All groups share one centre, and each spreads out both ways along 12 directions, with some noise.
(in the rows, 128 means zero)
Known rows, each followed by its group:
[167 141 122 127 130 111  98 140  74 135 144 146 119  90  94  97 142 135
 145 160  97 128 168]
J780
[100 148 161 124 126 118 140  90 132 123 102 121 109 141 163 124 152 120
 124 132 142 100 125]
J780
[158 144 156 143 141 128 110  97 124 133 102 120 107 121 134 100 143 127
 130 164 125 113 144]
J492
[127 140 184 143 124 137 141 150 105 117 110 125 132 132  89  97 109  99
 137  59 114 106 117]
J780
[133 173 143  79 149  86 121 130 107  97  79 144 130 101 133  75 147  97
 159 144  87  91 198]
J780
[181  86  90 152 109 118 154  88 164  91 118 137 165 159 137 150  76 168
 167 126 132  84 100]
J492
[ 66  91 110 114 104 155 166  85  97 147 106 115 145 118 140  92  68 124
 150 141  73  97 130]
J785
[150 157  89 127 135 103 135 160 187 140 119  94 131 138 117 121 118 182
 118 155 160 125 135]
J785
[112 149 115  85 148  88 109 146 132 121 116 106  87 130 122 111 181 140
 126 102 146 142 128]
J785
[139 142 163 122 149  96 140 169  88 117 108 142 152 128 144 104 126 129
 168 122 137 125 147]
J199
[150 145 166 137 119 103 157 157 189 179 104 131 168 134 175 147  88 140
 150 128 149 111  99]
J239
[109 190 155  87 134 100 135 109 136 187  96 137 102  79 107  73 132 143
 132 140 108  83 173]
J492
[124 128 129  98 136  96 137 143 146 151  87 135 134 140 146 115 105 133
 159 113 148 129 127]
J785
[144 127 146 120 130 140 104 137 122 112 100 159 151 131 103 137 123  68
 118  99 106 126 136]
J785
[130 130  62 106 127 143  96 122 140 116 152 133 137 103  84 149 151 131
  87 146 101 131 143]
J239
[155 176 156 148 100 125 134 123 166 154 113 163 138 139  87 148 101 121
 102 117 149  86 145]
J239
[119 120  98 123 126 130 139 105 128  57 113 121 157 156 128 142 138 124
 125 125 126  99 130]
J199
[ 76  99  58  77 130 139 108 124  87 106 148 127 122 102 121 126 148 106
 115 149  77 161 157]
J785
[155  75  97  78 127  99  43  96 123 169  87 197 152 116 138 194 156  98
 130 109 118 150  68]
J239
[128 107 142 157 114 142 137  94 122  94 160 154 148 151 157 191 151 122
 116 120 147 121  96]
J780
[117  94 145 126 150 147 153 116 130 122 118 166 160 137 132 141  93 125
 153  83 142 135 102]
J492
[149 135 138 148  96 143  87 123 136 129 134 121  94 140 116 148 151  77
  91 126 116 141 124]
J199
[158 111 121 136 107 111 104 156  80 128 137 149 148 130 123 144 122 119
 144 138 123 138 135]
J199
[111  85  80 156  55 137 146  82 104  86 127 117 147 194  82 163  90 149
 122  86 139  67  81]
J780
[102  95 133 135 125 148 157 153  81 139 102 105 183 121 123  88  67 131
 163 118  93 115 112]
J785
[165 134 168 136 144 115 135 109  96 111 120 162 124 120 125  97 124 131
 168 129 129 107 157]
J199
[129 136 183 130 118 101 149 119 106 161  86 138 132 130 142  98 100 132
 173 101 132  90 115]
J785
[120 114 134 101 116 116 151 109 131 181 104 170 143 106 145 117  66 130
 171 125 107 113 134]
J785
[126 130 172 128 136 119 142 106 117 128 111 165 138 133 161 131 125 112
 150 122 136 112 134]
J785
[148 170 124 103 135  84 105 123  88 104 101 134 111 111 111  83 164 130
 145 161 110  96 190]
J780
[ 98 125 151 129 195 201 119  53 129 108  95 149 109 116  90  98 152 108
  87 130 137 130 151]
J492
[131 113 127 139 127 167 140  94 137 120 152 210 176 128  80 190 105 122
 101  87 145 117 114]
J492
[176 148 129 134 108  88 112 168  62 164 162 203 159 105  84 152 119 153
 149 142 144 127 160]
J780
[143 144 129  61 178  98  98 107 188 158  48 207 172 114 114 152 132 118
 128  95 153 112 123]
J239
[178 151 163 139 132 111  93 139 133 100  92 119 120 139 113 118 159  89
 123 105 121 112 126]
J199
[125 139 113 112 151 135 106 112 103  51 113 156 128 146  94 135 170  95
 104 124 139 126 167]
J492
[156 130 138 136 170 137 150 143 151 109 197 129 110  78 137 112 142 151
 149 119 104 155 141]
J785
[121 113 126 125 112 116 115 167  85 103  90  87 171 140 119 110 123 106
 146  99  90 104  97]
J199
[157 100 113 106 129  97 110 108 114 139  92 157 119 131 137 115 103 133
 179 130 127 130 132]
J492
[132 134 106 144 141 158 144 100 113  69 162 139 113 129  96 117 134 135
 113 149 126 128 179]
J239
[130 129 144 131 134 121 129 107 113 125 106 165 157 144 138 152 127 130
 130 136 157 111 126]
J239
[106 131 125 103 152 132 145 147 154 155 128 122 129 101 121 108 111 141
 131 108 117 141 126]
J492
[ 77 154 135  87 123 112 133 127 103 139 132 141 124 104  97 122 158 124
 115  82 112 102 130]
J239
[134 145 145 130 108 120 113  67 123 144 127 189 122 130 122 168 150 121
 109 138 152  97 136]
J492
[117 116 147 126 105 135 106 100  77  82 175 135  69 120 126 141 190  75
 125  81  89 140 118]
J785
[129 134  74  87 140 112  87 149 176 156  93 128 133 132  81 145 138 138
  94 104 151 142 110]
J785
[141  91  94 132  89 140  85 119 134 143 137 115 110 134 114 158 129 105
 111 112  99 146  82]
J199
[131 150 146 134 155 132 148 126 195 163 161 159 138 114 146 177 145 162
  97 128 175 141 111]
J199
[157 151  95 105  66  82  48 147  76 166 132 153  92 120 105 147 163  87
 109 180 107 142 175]
J780
[154 101 135 164 105 121 117 153  79 137 180 101 126 112 155 130 136 141
 150 155 106 148 106]
J492
[160 157 151 123 146 128 118 160 154 105 142 154 132 118 100 146 153  97
 111  84 129 139 135]
J780
[134 107 107 102 150 120 130 142 137 154 152 118 107  82 115  95 120 158
 157  99  96 151 113]
J492
[136 133 124 103 130 126 132 100 138 132 114 163 117 109 112 111 109 115
 147 117 103 112 158]
J239
[102  92 137 152 154 154 168 103  99  88 162 120 117 142 182 122 129 145
 151 156 148 154 130]
J199
[136 180 119  99 137  87 124 118  89  97 121 159 146  99 115 109 162 142
 138 172 110  80 201]
J780
[151 109 128 128 118 102 125 151 109 142 112 136 120 151 109 118 100 141
 161  94 150 135 111]
J780
[151 143 127 130 117 130 116 107 137 103 117 127 155 115  70 128 133 123
 114  84  90  65 111]
J199
[128 134 141 119 132 130 124 113 105  91 149 140  76 125  99 109 155 104
 132  91 114 133 156]
J239
[109 120  92  80 118 109 114 124 160 192 144 162 114 101 146 159 125 134
 127 136 124 159 125]
J780
[135  94  99 114 127 133 127 104 130 153 137 132 117 101 110 107  98 157
 156 117  97 125 111]
J199
[118 134 166 122 141 112 125 142 117 116  82 127 143 161 136 129 139 104
 135  90 157 122 106]
J239
[136  79 109 143  84 126 127 103 138  99 114 129 138 188 168 176 102 107
 144 116 140 126  86]
J492
[113 128 127 101 143 112 134 101 100  89  93 115  99 130 139  80 137 122
 159 125 110 109 154]
J199
[167 124 162 139 120 111 128 173 106 139 111 130 147 123 125 103  94 112
 171 104 105 123 126]
J492
[156 129 130 142 124 126 117 141 107 133 123 106 123 109 113  93 119 134
 145 145  97 119 137]
J785
[152 147 124 122 101 108 121 136 138 145 161 157 104 113 114 142 127 124
 130 128 119 131 150]
J239
[141 114 104 102  94  83 108 173  78 133 153 164 130 126 154 149 125 104
 166 140 114 165 153]
J239
[134 162 105 115 112 117  96 133 163 123 131 125 133 126 107 170 175 118
  75 129 132 112 119]
J199
[148 132  99 140 133 135 115 155 140  85 152  74  90 131 130 106 150 120
 120 150 110 158 151]
J239
[153 129 139 112 147 128 127 142 138 145 132 180 161  91 136 136 108 111
 148 129 102 142 148]
J780

New rows. What belongs after each?
[112 116 132 143 101 124 120 107  89 135 122 151 123 165 119 153 132 133
 117 122 169 122 113]
J239
[143 120 134 121 191 132 100 146 127 167  71 140 189 110  96 117 128 164
 120 124 166 132  94]
J785
[121 129 150 112 132 129 118  52 123 180 107 196 110 106 115 135 126 133
 127 124 142 106 133]
J492
[ 88 130 127  89 102 116 126 140 121 113 133 162 108 152 134 158 135  69
 121  80 133 150 140]
J199
[116  95 131 116 141 128 131 127 121 121 118 132 145 136 159 137 125 122
 151 106 128 143  97]
J239
[ 98 159 170 122  87 137 122 113 112 141 106 136  79 143 118 108 124  55
 108 113 108 118 163]
J199
[115 116 109 107 129 118 139 146 130 115 113 144 126 155 161 133 103 107
 146 142 147 161 157]
J199
[175 153 187 164 128 136 119  88 132 145 156 142  98  95  96 119 151 136
 122 106 108  88 114]
J785
[133 127 112 183  97 123 160 129 121 156 107  75 175 158 138 115  77 203
 133 197 164  78 113]
J785
[158 111 205 140 146 139 116  84 118  95  99 151  85 147 125 113 143  72
 155  45 125 124  97]
J239
[151 135 112 120 112 134  99  72 160 142 110 159 110 123 128 146 128 104
 112 164 115 113 152]
J785
[103 126 107  93  99 110 129  73 128 151 156 177  96 112 153 157 137 126
 129 145 120 122 147]
J785
[136 131 182 140 147 122 139 146 122 109 109 121 133 141 130 113 134 119
 145  77 141 122 102]
J785
[248 154 172 154 145  75 106 183 179 141 108 111  91 134 138  95 121 139
 177 113 153 147 126]
J785
[209 138 177 180 104 113 112 107 160 164  86 159 150 163 139 156 100 134
 137 147 179  90 103]
J785
[ 93 117 122  88 126 104 130 145  96 202 142 191 177  95  96 161 116 163
 136  84 148 127  94]
J785
[ 99 107  99 111 139 159 109 104 127  71 123 108 107 138 134 125 158  80
 106 130  95 148 137]
J785
[149 125 110 122 113 144  96  97 175 133  42 102 109 159 118  95  92  86
 120 144 109 112 139]
J492
[207 170 200 162 153 110  92 117 107 133 104 130 105 106 111  88 168 126
 137 139 126  99 142]
J785
[125 135  96 112 127 144 134 117 193 117 125 138 130 134  98 149 115 114
 101 103 124 121 129]
J199
[111 120 122 142 148 172 170 143 178  97 124 103 158 144 128 122  87 124
 116 117 129 136 127]
J199
[145 134 157 124 118 128 108 124 149 170  97 162 143 121 181 150 113  75
 126 169 115 139 141]
J780
[126 128 136 107 136  88 144 185 128 142 158 167 176 118 177 176 130 136
 153 116 153 156 112]
J239
[113 100  95 121 142 147 145 171 166 115  96 101 177 155 113 130  80 128
 127  94 137 145  98]
J785
[127 135 169 117 169 114 116 168 134 126 113 109 100 133 174 113 163 101
 137 120 154 182 126]
J492
[215 148 180 184 157 106  99 140 168 119  96  80  99 164 123 113 164 159
 128 108 189 121  78]
J785
[132 123 180 174 125 160 141  91 114 136 142 142 141 125 135 141 125 127
 117 129 131 104 108]
J492
[134 128 121 136 124 138 127 142 127 124  82 124 178 143 115 118  90 112
 127 145 123 111 138]
J785
[137 136 158 122 127 112 108  96 129 107  76 111  93 147 147 104 152  93
 140 114 122 109 122]
J199
[145 139 143 140 148 128 118 130 140 124 155 133 122 119 142 150 172 140
 111 137 149 141 120]
J199
[147  77 122 129 110 111 140 169 113 123 172 142 121 138 184 147  91 112
 189 112 120 187 114]
J239
[114  94 105 120 130 137 143  88 116 144 122 118 104 115 141  87  93 152
 164 151 105 126 136]
J199
[141  99 113 132 128 142 128 110 114 108 144 135 120 120 142 122 113 119
 149 141  98 141 138]
J239
[ 99 104 134 110 130 130 128 112 132 120  74 115 127 159 141 116 111 104
 139  93 132 125 100]
J785
[107 169 119 143  76 127 126 123  96 134 170 115  93 124  75 125 149 133
  91 135 117  96 156]
J239
[121 169 149  90 162 101 118 134 136 137  75 132 108 121 138  89 146 113
 134 147 141 130 171]
J492
[158 162 128 125 136 107  98 128 156 121 102 107 102 138 109 120 164 129
 112 131 146 117 135]
J785
[151 117 102 108 145 139 124 128 159 100 146 149 112 110 111 122 121 108
 140 108  94 151 151]
J239
[158 134 159 135 103  92  98  80  70 161 109 161  85 124 155 109 140 123
 161 184 134 110 164]
J199
[133 130 157 153 107 128 128 133 100 118 108 108 138 149 144 118 121 105
 138 139 119 108 125]
J239
[107 148  97 125 169  91 132 140 144 157  69  94 177 165 143 135 145 227
 113 187 234 113 103]
J785
[ 92 135  92 102 129 121 117 119 117 150 128 103 114 109  93 111 152 167
 106 128 122 112 120]
J785
[126 164 143 113  98 133 134  57 163 174 115 198 131 103  64 147 108 128
 103  96 116  52 133]
J492
[186 122 131 145 101 120  97 145 128 112 126 112  95 134 127 110 118  87
 149 129  92 141 140]
J785
[140 112  94 147  85 159 139 131 153 196 159 172 161 114  98 166  53 139
 115 156 121 136 136]
J199
[133 167 144 120 104  72 125 109 151 127 128 148  88 161 157 166 169 138
 126 126 186 110 132]
J785
[139 181 141 137 130 115 131 107 105 107  90 142 145 138 125 105 137 134
 122 197 142  80 196]
J239
[104 166 133 152 119 119 158 114 164 126 106  92 145 166 119 139 134 179
  93 133 187  74 105]
J785
[182 178 136 167  78 129 146 122 183  79 169 140 113 151 134 161 121  91
 107 158 114  98 184]
J785
[128  97  90 122 148 133 131 142 131 114 167 116 153 104 111 140 137 168
 136 100 112 140  89]
J199
[100 132 104 115 112 132 122 122 146 136 110  92 112 135 139 118 128 116
 112 149 112 127 135]
J492
[148 123 146 141 169 174 103  96 123  82 164 121  98  85 105 113 183 101
 106 117  81 141 134]
J785
[161 146 147 144 130 144 159 131 167 115 140 140 148 111 126 121  96 116
 137 129 102 106 156]
J239
[109 104 127 147  89 149 146 191 120  97 123  82 138 179 105 127  81  84
 128  66 118 146 101]
J239
[133 125 154 109 105 103 126  95 111 153 113 162  98 119 149 119 117 103
 162 117 108 112 138]
J785
[139 129 105 118 131 132 140  94 181 113 126 164 142 135 116 161 119 138
 118 117 143 110 128]
J199
[185 121 152 148 109 147 110 131 122 111 184 159 105  93 107 136 127  78
 139 100  65 143 141]
J785
[ 97 122 118 139 116 146 153 132 126 121 123 138 158 163 105 151  99 137
 109 112 165 119 119]
J239
[131 120 133 126 125 129 137 102 131 130 155 154  88 126 120 134 129 135
 137  99 137 137 129]
J239
[121 117 125 112 129 114 114 109 114 182  64 126 145 128 121 101 101 149
 144 138 134 104 108]
J785
[132 167 133 138 109 113 137 106 144 139  95 114 132 142 124 115 119 145
 119 163 142  77 152]
J785
[136 112 160 165 150 196 149 120 184 158 141 128 166 103 158 141  90 112
 107 154 108 146 109]
J780
[108 133 157 126 113 122 118 126 104 125 123 111  99 133 148 121 155  97
 128 116 117 131 122]
J492
[158  99 109 130  99 152  99 108 141 130 128 119 120 106 116 126 108  87
 129 121  54 124 112]
J239
[131 160 156 116 145 131 121 109 173 127 105 131 102 125  91 119 149 113
 105  71 134 105 118]
J239
[145 111 126 129  66 104 138 136 106 158  99 140 143 150 154 122  53 103
 177 152 101 114 146]
J785
[151 127 134 151  76 110 108  97  98 141 128 134 108 148 136 145 130 118
 133 153 128 102 125]
J785
[143 123  61 114 116 117 105 124 126  61 114  80  93 153  66 101 146 135
 122  99 109 113 133]
J780
[108  94 132 142 140 154 153  88 142 117 126 124  99 156 130 123 109 142
 134  90 160 140  98]
J239
[147 167 169 137 119 109 109  84 100 110 126 168 107 131 143 145 180  99
 116 159 138  97 162]
J785
[ 70 102 104 120 127 128 164 152 112 124  77  91 164 178 152 109  78 143
 145 133 159 132 118]
J239
[107 145 151 127 126 135 123 175 109  92 135  98 131 135 112 124 158  84
 108  82 106 134 120]
J199
[113 152 126 107 150 131 113 104 112 125 126 156 133 100 110 130 166 127
 103 144 122 114 153]
J785
[187 147 185 169 121 114 136 121 164 122 126 127 106 147 140 134 127 131
 142 103 153 107 108]
J785
[102 119  89 103 114 123 130 103 121 119 130 139 106 133 135 127 122 125
 131 151 124 133 161]
J199
[163 175 137 120 174  97 127 127 146 102 116 125 176  93  97 120 177 181
 123 117 128  62 120]
J199
[104  88 110 115 145 132 157 117 104 104 119 148 155 137 134 123  96 140
 162 107 130 129 121]
J492
